There are 5 ways to turn a row about zero (a turn may also mirror it). The second row of each pair is the first, turned, with some noise. The first 45 pairs use one turn. New pairs use 2 turns, one after the other, and a turn may come again.
In the rows, 128 means zero.
Known pairs, each followed by its turns in order:
[127 133 124 111 112 139 152 123]
[124 130 144 155 113 113 132 126]
q_495

[122 121 112  66 111 185 154 102]
[145 127 123  59 117 117 184 147]
q_538

[155 147 137 166 131  71 110  60]
[103 150  78 197  85 110 110 145]
q_538

[108  50 189 131 154  95 149 136]
[ 80 126  94 187 138 188 155  86]
q_972

[163 119 149  72 122 107 152 110]
[118 135 167 114 170 130 150  89]
q_844

[113 165 184 198  75 163  98  78]
[ 53 113 138 202 104 124 205 128]
q_538

[165 178 128 150  97 107 118 108]
[164 143 146 107 174 111  91 131]
q_972

[165 144 107 136 148  87 153  87]
[150 128  91 127  86 176 110 133]
q_12

[144 146 126 157 149 164 143 133]
[106 140 122 130 157 111 139  91]
q_538

[139  75  78 165 132 150 123 140]
[121 142 144 104 198  93 107 112]
q_495

[ 82  42 128 134 114 103 141 112]
[114 180  71 119 158 105 112  81]
q_12

[122 139 155 121 132 192 119 114]
[113 138 162 110 133  95 181 128]
q_538

[ 95 121 111 123 159 175 108 113]
[168 122 119 103 130  97 114 170]
q_844

[ 94 103 148 181 144 199 111 161]
[132 161 102 152 191 161  82  88]
q_495

[114 190 149 119  92  92 158 125]
[105 146 124 101 143 113  56 112]
q_972

[147 109  91 141 131 122  91 121]
[111 148 140 125 121 141  96 169]
q_844

[112 135 102 113 123 135  82  62]
[120  69 135 141 158 131 173 116]
q_495

[ 93 141 134 118  96 127 121 139]
[145  85 131 119 108 146 129 122]
q_844

[150 133 131 129 105 163 111 117]
[114 125 140 105 126 105 119 166]
q_12

[ 87 102 121 107 120 140 129 134]
[ 97 145 124 137  92 132 147 137]
q_972

[ 96 127 152 150 126 118 126 140]
[120 134 122 162 118 118 116 105]
q_972

[137 139 146 125 151 143 155 135]
[149 111 133 111 118 140 163 123]
q_12

[197 181 148 158 103 142 135 108]
[ 77 184  84 163 154 141 166 133]
q_538

[ 94 147  99  94 143 127 120 128]
[178 103 121 118 132 107 139 138]
q_538

[132 159 129  78 128 123 121 105]
[130 149 125  79 111 150 107 136]
q_972

[113 123 131 154 141 144 128 156]
[121 145 116 126 147 143  94 119]
q_495

[114 165 136  92 101 123 154 141]
[ 97 136 118 106 118 120  85 136]
q_972

[ 70 117 137 116 136  81 110 178]
[128 139 132 191 172 128 136  73]
q_12

[113 168 143 140 128  83 173 128]
[128 131 124 136 138 206 149 117]
q_12

[128 152  71  86  78 158 139 131]
[106 138 151  73 107  85 130 181]
q_972

[163 119 153  96 173 130 145 151]
[188 134 131 135 113 122 167 131]
q_12

[ 71 118 105 157 152 167  83 147]
[153 130 136 169  60  92 152 121]
q_972

[142 101 175  98 102 187  92 161]
[199 132 158 150 127 161  94  85]
q_495

[192 147 109  94 115 166 133  66]
[116 125 208 149 126 127 194 110]
q_495

[110 156 144  92  95 121  88 113]
[147  92 181 124 105 139 133 130]
q_844

[ 93 129 150 176 140 178  47 148]
[103  51 134 136 169  56 124 120]
q_12

[150 140  85 128 116  95 193 129]
[142 161 147 103 101 192 102 113]
q_12

[ 77 135 137 164 116 128 109 172]
[124  75 165 160 145 145 128 102]
q_538

[145 141 119  97 152 196 112 160]
[195 163 137 113 116 102  94 116]
q_844

[ 56 121  89 167 131 128 147 108]
[130  96  69 109 123 144 150 184]
q_844

[ 64 152 162 124  99 114 142 108]
[125 111  75 180 103 124 138 136]
q_495

[103 103 162 142  98 139 139 121]
[120  78 110 136 141 124 114 116]
q_844

[111 111 132 152 163 130 155 105]
[111 126  90 116 150  99 145 151]
q_844

[128 133  80 117 136 197 114 129]
[128 101 113  82 172  88 156 132]
q_538

[167 118  67 118 167 106 106  99]
[ 92  95 169  67 147 113 152 133]
q_495

New pairs, each followed by its turns in order:
[119 145 177 105 150  80 137 126]
[120  98 101  95 134 167 153 155]
q_495 q_538

[114 126 114 154 122  93 177 131]
[107 108 128  97 138 122 170 169]
q_972 q_844

[105 148 110  85 107 152  86 186]
[122 165 146  83  95 151  94  80]
q_538 q_495

[123 103  48 133 107 100 116 153]
[137 150  39 144 122 151 142 119]
q_495 q_972

[127 165  94 106 102 109 138 134]
[109 121 163 148 131 130 168 123]
q_12 q_538

[165 134 127  61 103 133 146 115]
[135 103 155 147 108 146  67 110]
q_972 q_495

[133 103 102 177 146 170 154 152]
[128 171 141 103  85 162 155  90]
q_538 q_972

[129 192 129 117 184 113 134 131]
[153 183 138 150 156  96 138  99]
q_12 q_495

[ 99  77 133 118 173 102 116 155]
[192 106 121 103 125 159 155 116]
q_538 q_495

[193 138  99 135  97 131  96 115]
[ 90 108 119 122 154 129  61 154]
q_538 q_495

[ 77  96 152 140  99 101 115 150]
[ 86  83 130 123 148 165 107 114]
q_972 q_12

[128 125 109 102  93 119 128 101]
[124 143 137 127 125 153 111  86]
q_844 q_495

[143 171 138 130 182  94  95 114]
[111  91 115 151 102 150 170  80]
q_844 q_844

[132 115  74 101 125  86 155 154]
[145 127 135 164 141 178 182 145]
q_12 q_495

[138 221 136 131 168 134 114 124]
[ 58 120 172  78 114 162 120 103]
q_12 q_538

[112 137  76  91 154 118 117 131]
[113  83 129 175 130 146 128 143]
q_12 q_844

[166 102 141 132 126 124 151 102]
[152 159 153 124 119 153 119 113]
q_12 q_844

[164 156 140 113 159 199  95 142]
[116 155 153 115  97 196  81 132]
q_12 q_538

[143 104  83  84 143 139  94 112]
[156 122  95 128 108 169  89 163]
q_844 q_972

[111 157  93  85 177 109  95 155]
[177  92 115 135 146 115  83  77]
q_495 q_495

[114 119 120 128 105  83  87 137]
[119 117  86 122 143 136 170 158]
q_495 q_972

[ 94 103 172 108 132 131 116  68]
[104 136 151 125 104 163 106  62]
q_12 q_12

[157  90 114 142 158 165 117 115]
[134 120 152 118 158  85 170 136]
q_495 q_844

[134 100 107 226  78 113 129 121]
[154 120  65 125  80 136  71 184]
q_844 q_844

[131 121  95 106 114 117  96 155]
[128 135 155 108 156 112  91 131]
q_538 q_538

[138  58 130 143 100 131 168 116]
[ 83 148  79 155 124 131 100  98]
q_972 q_495

[148 111 107 164 145 127 151 131]
[116 118 135 166 113 146 154 115]
q_495 q_12

[106 125 118 116  90 149  69 117]
[ 98 130  82  97 118 122 108  84]
q_538 q_844

[117 141 125  85 116 114 161  97]
[108 111 157 119 109  89  93 138]
q_12 q_972

[ 76 122  83 170 157 112 143 145]
[ 98  67 105 105 141 124  87 135]
q_495 q_495

[142 111 134 108  86 121 130 120]
[105 114 120 130 104 114 114 160]
q_538 q_972

[129  90 128 125 156 142 141 111]
[125 141 149 117 147 168 142 136]
q_12 q_844

[145 142 146  86 136 156 130 120]
[157 121 101 136 118 145 140 160]
q_844 q_12

[126 135 110  75 182  94 135 150]
[136 182 132 148 151 124 184 145]
q_12 q_495

[182 129 121 116 123 155 130 107]
[146 161 174 149 149 123 121 142]
q_12 q_12

[113 167 114 166  85 123 182 125]
[ 98 127 140 122 117  74 197 122]
q_12 q_12

[115  96 171 184 153 110 130  74]
[109  81  68  77 119 133 148 153]
q_972 q_12

[132 108 146 138 120  85  98 116]
[132 100 167 136 104 136 132 127]
q_844 q_538

[107 133  92 149 130 130  82  69]
[ 81 145 122 155 155  97  87  92]
q_12 q_12

[ 86 114 119  80 149 123 129 136]
[176 158 128 132 132 119 124 169]
q_538 q_12

[146 179 144 110 102 195 121 123]
[136 113  94 190 133  81 108 117]
q_495 q_844

[ 95 117 125 126 136 117 121 151]
[145 149 119 133 125 121 157 140]
q_495 q_972

[134  98  91 160 113 101 102 102]
[145  78 133 114 168 138 132 142]
q_12 q_495

[113 102 110 127 110 123 138  44]
[153 177 150 143  92 122 192 108]
q_972 q_538

[107  90 108 141 167 124 149 176]
[101 138 109 131 150  52 134 132]
q_972 q_495

[163 141 157  99 173 123 165 123]
[113 135 131 138 140 117 204 132]
q_844 q_844

[103 166 106 126 120  64 129 118]
[ 63  97 151 139 110 124 113 145]
q_844 q_972

[112 124 110 141 107 140 142  85]
[123 132 129 148 128  74 129 132]
q_538 q_495

[117 113 156 122  76 149 115 104]
[122 126 168 171 144 131 162 107]
q_972 q_538

[152 142 134 180 146 154 103 153]
[143 109 115 158 187 138 159 126]
q_972 q_972

[ 79 142 148 150  73 174 169 116]
[ 96 174 101  60 124 133 167 127]
q_538 q_12

[ 54 128 126 118 199  88 116 120]
[143  95 119  50 136 166  94 182]
q_495 q_844

[117 134 180  95 195 136 134 139]
[102 169 102  84 167 145 110  92]
q_844 q_972

[123 169 128 120 107 169 116 123]
[111 114 159 133 103 132  98  92]
q_972 q_844

[ 90 113  88 107 111 121 127 193]
[119 102 153 160 151 115  80 176]
q_495 q_538

[102 131  75 149 127 151 124 155]
[106 147 127  81 166 110 114 148]
q_538 q_844

[143 146 120 103 132 105 135 158]
[171 123 130 135 125 133 111 137]
q_495 q_495

[125 133  45 196 139  99 112 154]
[ 76 104 151 142  98  64 132 200]
q_12 q_538

[140 146  91 163 151 125 157  94]
[137 113  89  95 108 123 175 124]
q_495 q_844

[ 62 102 130 106 120 145 139 138]
[146 122  91 183 147 105 130 153]
q_972 q_495

[165 125 137 133  99  96  83 122]
[138 159 119 149 177 106 124 107]
q_972 q_538

[125 110  62 141 131 111 118 106]
[134  83 115 103 134 121  84 163]
q_538 q_538

[ 97 146 114 139 104 124 120 110]
[102 121 139 140 149 117 162 129]
q_538 q_972

[124  86 102 186 153 136  65  96]
[108 213 135 126 105 131 179 142]
q_972 q_495

